The first 4 rows are patterns. Each new row is the sum of 2 different patterns, raised or lowered, with some noise. Before adding, each is slid sideways (what falls off one end comes back at the other) and multiplied by a number that may be negative. Names go in the order of the patterns.
Some rows, each with the names of its patterns after it:
[ 0.31 -0.84  1.58  1.73  0.62  0.04  0.18 -0.49 -1.18 -0.37  1.94 -0.42
  1.82  0.88  0.20 -1.09  0.78  0.96 -0.01  0.12 -2.20 -0.19 -1.56  1.86
  0.37 -1.69 -0.56 -0.51 -2.08 -1.86 -2.27 -1.31  0.98  1.09 -0.97  0.82
 -0.27  2.03  1.87 -0.36 -0.42 -1.76 -1.79  2.28  2.27]
Buf
[ 1.84 -0.87  0.28  0.71  0.41  2.03 -0.93  2.32 -1.17 -2.05  0.62  0.78
 -1.25  0.74 -2.29 -0.36 -1.86 -1.65  0.66 -0.10  1.08 -1.23  1.67  2.27
 -0.87  0.58  0.33 -2.18  2.26  0.79 -1.14 -1.16 -2.25  0.39  1.75 -2.28
 -2.30 -0.61 -0.78  0.70 -0.68 -2.13  1.86 -2.15 -1.67]
Goges
[-0.15  1.93 -0.63  0.33  0.08  2.07 -2.07  0.37  0.68  1.51 -0.66  1.13
 -1.87 -1.42 -1.56  1.08 -0.12 -0.87 -1.79  1.45  0.84  1.03  1.00  2.09
 -0.36  2.27 -1.85 -1.70 -2.16  0.09 -0.66  1.21 -1.03  2.24 -1.83 -0.25
 -0.38  2.33  2.39  0.09  2.08 -2.38 -1.33 -1.37  0.51]
Nem
[-1.22  0.79 -0.73  2.11  0.81 -1.34 -2.10 -1.01 -1.70 -0.17 -0.59  0.78
 -0.90  1.98  0.65  1.92 -0.79  1.57  0.53  0.90  1.97 -0.93  1.88 -0.60
 -1.50  1.53 -0.09  2.21 -1.25 -1.15 -1.97 -1.12 -0.80 -0.64 -0.27  1.47
  0.17  1.78 -0.15  0.02  0.61  1.92  0.87  1.70 -0.09]
Vez

New rows. What belongs after each?
[ 0.90 -1.34 -2.25 -1.73 -1.88  1.14 -0.70  1.90 -0.22  1.85 -0.04  2.30
 -0.04  1.59  0.30 -0.45  1.90 -1.87  2.93 -0.30 -2.50  1.20 -0.36  0.97
 -2.40 -2.48 -2.77 -0.39 -0.17 -1.23  0.34  1.22  1.48  2.83 -0.39 -0.17
 -0.52  0.49  2.25  2.94  0.18 -1.72  1.63  0.40  2.33]
Buf Vez
[-0.57  0.33 -1.23  1.08 -0.93 -1.00 -0.45  0.68 -0.19  0.67 -1.72  0.07
  0.26  1.40  1.62  0.56 -1.17  1.19  1.74  1.01 -0.22 -0.48 -0.06  0.60
 -1.72  1.22 -0.15 -0.07  1.09  0.71 -0.37  0.08 -1.32  1.08 -1.82  1.39
  0.97 -0.04 -1.17 -0.44 -0.34  0.27  1.29  1.41  1.53]
Goges Nem
[-0.76  0.64  2.29  0.59  0.13 -1.63 -2.31  0.12 -1.98  1.93 -3.16  0.20
 -0.43  0.69 -1.12 -0.17 -1.45  1.92 -1.96  2.63 -0.13  0.04 -1.69 -0.80
  0.47 -0.58  1.76 -0.19  1.54 -1.17  1.62 -1.19 -0.86 -2.08 -1.21 -3.45
  1.51 -1.01 -0.14 -2.16  1.87 -0.59  3.08  0.31  2.40]
Nem Vez
[ 0.65 -0.69 -0.64  0.02  0.11  2.01  1.98  1.73  0.09  0.69  0.99  0.70
 -0.69 -0.89  0.02 -0.35 -0.99 -0.18 -1.50  0.81  1.45  2.03  0.05  0.98
 -1.36  0.66 -0.32  2.18  0.99  1.13 -0.95 -1.01 -0.07 -0.51  0.97  0.99
  0.27  0.36 -0.14 -1.06  0.35 -0.63  0.52 -1.53  1.76]
Nem Vez
[ 0.95 -1.90 -1.11 -0.46  0.50  0.61 -0.79 -1.66  1.35  0.97  0.42  0.43
  0.43 -0.35  1.74 -1.64 -0.23 -0.79 -0.90 -0.33  0.36 -1.06  0.72 -1.97
 -0.01 -1.16  1.31  1.64 -0.33  0.64 -1.00 -1.02  0.02  0.18  0.26  1.42
 -0.75  0.01 -0.53  1.15 -1.94 -0.74  0.37  0.33 -0.69]
Goges Nem
[-0.04  0.41 -1.24 -0.63  0.83 -0.74  0.44  1.29 -0.05 -0.45  0.11 -0.16
  0.12 -0.42  0.02 -0.97  2.64 -0.06  0.77 -1.60  0.41  0.42  1.40  1.22
  2.06  0.67  1.37  1.47  0.52 -1.26  0.49 -0.77 -0.28 -2.01 -0.57 -0.72
  1.52  2.05  2.26 -1.27 -0.83 -0.71  1.02 -1.91  0.14]
Buf Nem
[ 1.09  1.49  3.10  5.26  1.04  2.33  1.14  4.28  5.13  0.40  5.07  1.37
 -0.52  1.67  2.00  1.32  2.87 -0.22  2.76  0.18  4.40  1.89  1.82  1.69
  3.83  0.94  4.49  0.98  2.25  2.12  2.11  1.94  0.50  1.60  1.77  0.68
  3.38  2.16  3.23  3.23  1.63 -0.20  1.58  1.09  3.55]
Goges Nem
[ 1.13 -1.21 -1.23  1.08  1.39  0.59  0.65  0.24 -0.41  0.08  1.66 -0.71
 -0.67 -1.56  0.21 -1.12 -1.40  0.03 -1.85  1.02 -2.49 -0.33  1.32 -2.37
  1.04 -1.64  1.65  0.84  1.82  0.12  1.08  0.31  0.08 -2.12  0.70 -1.65
 -0.21 -0.68 -0.34 -2.30  0.05 -0.93  0.63  0.75 -0.70]
Nem Vez
[ 2.69  2.26  2.66  4.21  3.52  3.14 -0.11  2.87  4.00  3.07  4.18  3.47
  4.02  5.09  4.43  2.82  1.43  2.74  2.98  4.03  1.13  1.31  2.70  3.38
  5.31  3.45  1.49  1.52  1.59  3.90  1.25  0.96  1.91  1.77  3.02  2.08
  4.19  3.98  0.59  2.56  1.80  1.53  3.71  3.86  2.82]
Buf Goges
[ 0.93  0.64  1.47  2.29  2.75  3.70 -0.04  1.99  1.90  0.94  0.40  0.41
 -0.40 -0.25 -0.75  0.26  0.13 -1.24 -0.49  3.21  0.96  2.49  0.13  2.10
  1.93  4.92  0.25  1.15 -0.79  1.42 -0.18  2.63 -1.56  2.41 -2.14  1.58
 -0.78  2.50  2.19 -0.72  3.70 -2.67  0.21  1.03  0.04]
Nem Vez
[ 0.13 -1.89 -0.01  0.20  1.07  0.98 -0.91  0.24 -2.00  1.28 -3.22 -3.61
 -1.24 -1.06 -1.59  1.45 -3.53 -0.37 -0.97 -0.15  0.78  0.00 -1.12  1.12
  2.02 -1.56 -0.81 -2.21 -0.14  0.86 -1.46  0.54  0.63 -2.48  0.87 -2.24
 -1.27 -0.86 -1.81 -0.46 -2.34 -0.74  0.04 -2.40 -0.94]
Goges Nem
[-2.43 -0.94 -5.27 -2.71 -1.17 -0.73 -0.27 -4.47 -5.73 -0.70 -1.87 -2.58
 -4.18 -5.38 -2.46 -1.19 -3.97 -0.31 -3.61 -6.72 -2.89 -3.15 -5.10 -4.97
 -5.82 -2.67 -5.82 -2.18 -0.81 -3.75 -5.58 -1.91 -5.43 -1.91 -3.26 -0.83
 -2.61 -4.84 -3.41 -4.62 -0.90 -4.82 -4.46 -3.96 -4.31]
Buf Goges
[-0.12 -0.56 -1.09  0.91  0.93  0.28 -0.09  0.22  0.34 -0.79  0.12 -2.06
 -0.81 -1.89  0.69 -0.78 -1.22 -0.93 -1.40 -0.77 -2.06 -1.01 -0.09 -0.72
  0.04 -1.81  0.55  0.03  1.28  0.92 -0.22 -0.20 -0.96 -1.72  0.31 -0.30
 -0.14 -0.77  0.24 -0.58 -0.40 -1.12 -0.10 -0.16 -0.96]
Buf Vez
[ 1.01  2.82 -1.73  1.58  1.79 -1.00  1.35  0.67  0.79  0.35 -2.26  1.61
 -2.42  1.13  2.27  0.73 -0.50  1.31 -0.07  2.63  2.04  2.39  2.99 -0.88
  0.31  0.72  1.94 -0.74 -0.25  2.49  1.22  1.13  2.07 -2.02  0.50  1.28
  1.88  1.44 -0.81 -0.84  3.01  3.74  2.26  0.01 -1.42]
Buf Goges
[-1.61 -2.61 -0.01 -0.07 -4.58 -5.59 -2.88 -2.15 -3.40 -2.63 -3.19 -1.53
 -3.56 -1.95  0.06  0.12 -3.00 -0.06 -3.47 -2.48 -2.48 -0.06 -3.97 -3.27
 -3.28 -1.22 -0.78 -1.99 -1.07 -5.05 -1.55 -1.43 -0.70 -0.37 -0.97  0.08
 -1.32  0.30 -1.89 -1.47 -0.07 -1.96 -1.09 -3.72 -4.75]
Buf Vez
[2.72 5.46 3.28 4.68 2.21 1.59 3.30 1.58 4.16 3.14 1.39 2.64 2.54 2.17
 1.30 3.19 4.60 2.78 4.18 0.76 2.51 1.83 5.90 3.73 2.69 2.10 1.09 1.71
 0.65 2.60 2.28 2.35 1.89 1.13 2.04 2.20 4.03 4.94 1.71 4.01 1.83 2.85
 4.01 5.88 3.39]
Buf Vez
[ 3.36  3.88  1.73  1.15  0.95  0.65  1.39  1.98  2.94  2.07 -0.95  0.75
 -1.12  2.61  1.27 -1.30  2.90 -0.76  0.67  4.50  1.81  1.85  3.87  2.54
  4.00  0.30  1.13  1.42  2.52 -0.07  2.91 -0.75  1.48  2.34 -2.02  3.97
  0.93  0.65  3.61 -0.34  0.91 -1.08  1.15  3.32  1.74]
Goges Vez
[-0.16 -0.77  1.46 -0.50 -0.13 -1.31  2.13  1.15  0.37  0.91  1.63 -0.63
  1.09 -1.47 -1.29 -0.59  1.06 -0.37  1.64 -0.24  2.69 -0.21  0.11 -0.05
  1.32  1.45  1.48  2.58 -1.13 -0.64  0.21  1.16  0.68  1.82  0.24  0.41
  0.05  1.77 -0.13  0.34  1.51  1.70  0.10  0.80 -0.40]
Buf Nem
[-1.54 -2.06 -1.79 -1.72 -0.08 -1.55 -2.30 -0.03 -2.88 -2.02  0.60 -0.78
  0.11 -0.93 -1.14  0.64 -1.26  0.29 -2.30 -2.31 -0.22 -0.17 -1.47  0.24
 -2.21 -1.78 -2.07 -2.62 -0.52 -0.83  0.27 -2.06  0.17  0.84 -1.45  0.22
 -0.54 -1.88  0.22 -0.37 -1.09 -1.32 -2.25  0.27  1.21]
Buf Goges
[-1.70 -1.12  0.27  1.28 -1.23  1.20 -3.01  2.58 -1.62 -0.83 -1.75 -0.22
 -1.03  0.41 -3.17  1.05 -4.13 -0.83 -1.13  0.88 -0.21 -1.38 -0.25 -2.99
 -1.20 -2.76  0.25 -2.79  0.08 -0.31  1.23  0.16  2.63 -2.77  0.09 -0.82
  1.34 -2.96 -0.28 -4.17 -1.58 -3.58 -0.32 -1.56 -3.40]
Nem Vez
[ 0.01 -0.29  1.30 -0.18 -0.96 -1.16 -1.75 -2.36  0.94 -0.21  0.66 -0.13
  1.48  0.39  0.26 -0.86  0.25 -1.61 -0.04 -0.54  0.68 -1.65 -0.82 -0.06
 -1.27  0.27  0.42  0.69 -0.65 -0.14 -2.58 -0.22 -1.27  0.58 -1.17 -0.02
 -1.05 -1.26 -2.25 -1.14 -2.04  0.00  0.75  0.84 -1.41]
Buf Nem
[-0.50  1.59  0.54  0.16  0.78  1.01  0.44  1.37  0.55  0.85 -0.71  0.07
  0.65  0.77 -0.12  0.55  1.14  0.93 -0.14  1.00  0.91  0.61  0.35  1.20
  0.98  0.92  0.53  0.00 -0.54 -0.24  0.56  1.34 -0.16  1.42 -1.36  0.28
 -0.73  2.09  1.39 -0.58  1.03 -0.85 -1.36 -1.26 -0.44]
Buf Nem
[-2.82 -3.68 -3.05 -2.34 -2.14 -0.61  0.42 -0.97 -0.09 -0.59  0.88 -0.76
 -0.63 -1.14 -1.08 -0.02 -3.46  0.76 -3.30 -1.53  1.31  0.03  0.73 -2.05
 -3.02 -2.46 -3.63 -0.86 -1.57 -1.13 -1.34 -2.59  0.26 -2.86  0.41  0.20
  1.34 -0.90  0.26 -2.59 -2.05 -0.56 -2.13 -0.63  0.75]
Nem Vez
[ 4.07  0.66  2.74  2.94  1.92  0.14 -0.45  1.37 -0.76 -2.17  2.06 -0.90
  2.11  4.11  0.94  0.64  2.51  1.31  3.55 -0.74  0.99  3.23  3.10  0.01
 -0.10  0.48  0.08  4.55  0.74  3.94  1.97 -0.10  0.42  1.24  0.23  0.58
 -1.83  3.24 -0.92  1.61  1.64  1.05 -0.33  3.32  1.56]
Goges Nem
[-0.21 -1.61 -0.59 -2.18 -1.88  0.52  0.19  2.04  1.24 -2.25 -2.01  0.24
  0.66 -1.11 -1.78 -1.45 -0.03 -0.88  0.85  1.15 -0.64 -2.92 -0.30 -2.62
 -1.14 -0.66  0.85 -1.43 -0.21 -0.26  0.52  1.20  0.44  1.30 -1.49 -0.02
  0.80  1.00  0.06  0.85  1.83  1.52  1.71 -1.34 -1.85]
Buf Vez
[ 0.78 -0.91  1.12  0.83 -0.48 -0.09  1.04  0.53  3.45  2.08  2.37 -0.38
  0.38  1.54  3.02 -0.61  1.69  2.00  2.25 -0.35 -0.84  0.84 -0.96  2.02
  1.69  3.19  0.21  2.12  0.07  1.52  0.18  1.41 -0.09  2.35  0.78 -0.88
 -0.28  0.56  1.32  2.55  0.96  1.73 -0.25 -0.18  0.46]
Buf Nem
[ 0.46  1.39  0.73  0.32 -0.26 -0.02  1.90 -1.23 -1.10  0.20  0.60  0.58
  2.64 -0.60  0.14  1.50  1.43  1.42  0.13 -1.49  1.87  2.06  0.58  0.16
 -0.43  0.39  2.03 -0.38  1.51  1.98 -1.56  0.71  0.91  0.87  0.55 -0.09
  1.26 -0.73  1.07  2.00 -0.65 -0.31  0.46  0.27  1.30]
Goges Vez
[ 4.02  1.50  1.59  2.91  1.14  1.13  0.76 -1.00  2.21  3.18  1.97  0.73
  1.28  1.96  4.59  2.01  0.51  1.41  0.14  1.08  3.19  2.49  3.38  0.18
  2.05  4.24  1.84  2.14  2.59  1.93  2.27  0.99  4.81  1.07  2.14  2.94
  2.63  0.42  3.08  1.18  1.59  1.04 -0.63  2.24  0.66]
Buf Goges
[-2.36  2.37 -1.07  3.03  0.37 -1.40 -2.15 -0.16 -0.90  1.15  0.32  2.78
  1.29  1.72  0.21 -0.21  1.55  1.09 -0.09  2.45 -0.24 -1.16  2.36 -1.64
  2.09  1.78 -0.51 -0.58 -0.82 -2.47  1.51  1.06  1.22 -0.23  1.90  1.29
  3.34 -1.53  2.84  1.88  0.35  2.65 -0.69  1.76 -0.63]
Goges Vez
[ 1.08  0.63 -0.19  0.46  1.34  0.25 -0.10  0.41 -0.98 -2.28  0.74 -2.25
  2.56  1.62  0.18 -1.49 -0.32 -2.08  0.38 -1.94  1.43 -0.58  1.57 -1.18
 -0.35 -0.71 -0.43  1.65  1.33  2.04 -0.98  1.36 -1.75 -0.65  0.75 -0.04
  0.16  0.44 -1.05 -2.00 -1.89 -0.23 -1.40  0.76  1.68]
Nem Vez
[ 0.08  1.39  1.70  1.34  1.95  0.34  1.80 -0.28 -0.27  1.74  0.89  0.97
  1.48 -0.32  0.16  0.02  0.35  0.94  0.61  0.73 -0.06  0.93  2.53  0.29
  0.46  0.69 -0.44  1.22  0.38 -0.78 -0.14 -0.03  1.58  1.53 -0.24 -0.48
  1.26  1.12  1.13  0.19 -1.00  0.97  0.42  0.77  1.98]
Buf Goges
[-0.30  0.68  0.88  1.49  1.00 -0.25  2.41  0.10 -1.40  1.33  0.22 -0.97
  0.25 -0.98  0.12 -1.33 -1.58  1.67  0.66  1.92  0.06  2.68  2.23  0.74
  0.10 -0.20 -2.04  2.28  0.77  0.10 -0.73 -0.33 -0.02  1.89 -1.44 -0.36
  0.82 -0.17  1.98 -1.01 -1.79  1.31 -1.18 -1.05  2.67]
Goges Nem
[-0.60  0.63 -0.60 -1.67  1.66  0.11  0.81 -1.08 -0.94 -2.21 -1.52 -1.59
 -0.78 -0.11  1.49 -0.41  1.63 -0.05  0.65  1.21  1.13  0.54  0.72 -0.76
 -0.20  1.33 -0.67  1.33  1.15 -0.51 -1.28 -0.92 -1.25 -0.39 -0.81  0.45
 -0.07  1.20  1.25  1.49 -0.46  0.65  0.70  0.92  1.37]
Buf Vez
[-1.99 -2.87 -0.34 -0.04 -1.62  0.23 -1.75 -0.59 -2.81 -1.47 -0.83 -0.99
  0.12 -0.91  0.50  0.72 -1.10 -0.02  0.70 -2.15  1.99 -0.73 -1.57 -0.69
 -2.00 -0.02  1.80 -1.48 -1.21 -0.36 -1.61 -0.55 -0.61 -2.60  1.12 -3.21
 -2.56  0.97 -0.83  0.47  0.74 -1.00  0.03 -1.47  1.49]
Buf Goges
[ 0.00 -0.85  1.25 -1.05 -0.98 -0.29 -1.04 -1.25 -2.10 -1.33 -1.20  0.70
  0.17  0.90  0.88 -2.02 -3.05 -1.09 -1.48 -1.72 -1.69 -1.53 -1.81 -1.41
 -1.44  0.07  0.36 -2.61  0.01 -3.37 -1.89 -0.10  1.32 -0.51 -0.13 -0.65
 -0.63  0.04 -0.09 -0.91 -2.24 -2.27  0.84 -1.56 -0.79]
Buf Vez
[ 2.89  1.35  1.55  0.51  1.35 -1.14  2.61  1.56  1.78  1.67 -2.37  0.27
 -1.99  2.88 -0.50 -3.06  0.31 -0.64 -1.94  0.08 -3.61 -1.59  2.14  2.18
  1.01  0.72 -1.20  3.69  3.59  0.31  0.36 -1.83 -0.77  4.08  1.05  2.03
  0.66  0.34  2.61  0.64 -0.22  0.09 -1.72 -0.02 -1.79]
Buf Goges
[-0.14 -1.17  1.50  3.07 -0.23  2.86 -0.13  0.98 -1.09  0.10  2.22  1.02
  2.21 -1.26  2.21  2.04  1.59  1.93  0.39 -0.91  2.50  0.58 -0.89 -1.31
 -1.42  2.06  3.25 -1.47 -0.06  0.61  1.90  2.89  0.42 -0.91  1.48 -1.87
  1.09  4.27  0.80  0.68  2.77  2.57  3.35  0.27  3.20]
Buf Goges
[ 2.38 -1.36 -1.23 -1.93  0.19  1.56  0.96 -0.91  1.08  1.76  2.23  1.58
  2.09  0.03  1.98 -1.94 -1.32 -0.26  0.17  0.82  1.98 -0.40  1.74 -0.62
  0.74  0.09  2.24  1.14  0.07  1.22 -0.43 -0.57 -1.59  0.63  0.00  0.80
 -1.25 -0.70 -0.45  2.70 -0.80  0.00  1.60  1.45  1.08]
Buf Nem
[-1.73 -1.60 -0.94 -0.19 -0.14  0.35 -0.52 -0.83  2.65  0.81  1.95  0.42
  2.39  1.84  1.65  0.88 -1.39  2.27 -0.94 -1.15 -0.05 -1.16  2.09 -0.74
  0.06 -0.56 -2.21 -1.87 -0.77  0.30  0.33 -0.92  1.02 -0.10  0.00  0.71
  2.38  1.11  0.30  0.27 -1.97  0.23 -0.77  2.47  0.32]
Buf Vez
[-1.51  1.09  1.40  1.26 -0.61 -0.55 -0.54  1.21  1.45 -1.44  2.69 -0.25
 -0.71  1.84 -1.47  0.65 -1.28 -2.48 -2.57 -3.31 -2.84 -1.29 -0.82  1.84
  0.53 -0.52 -2.53 -1.19  0.42  0.08 -1.05  0.42 -1.03 -2.26  0.15 -0.72
  1.66 -1.32 -1.78 -3.99 -2.38 -2.86 -0.29 -1.99 -0.52]
Buf Vez
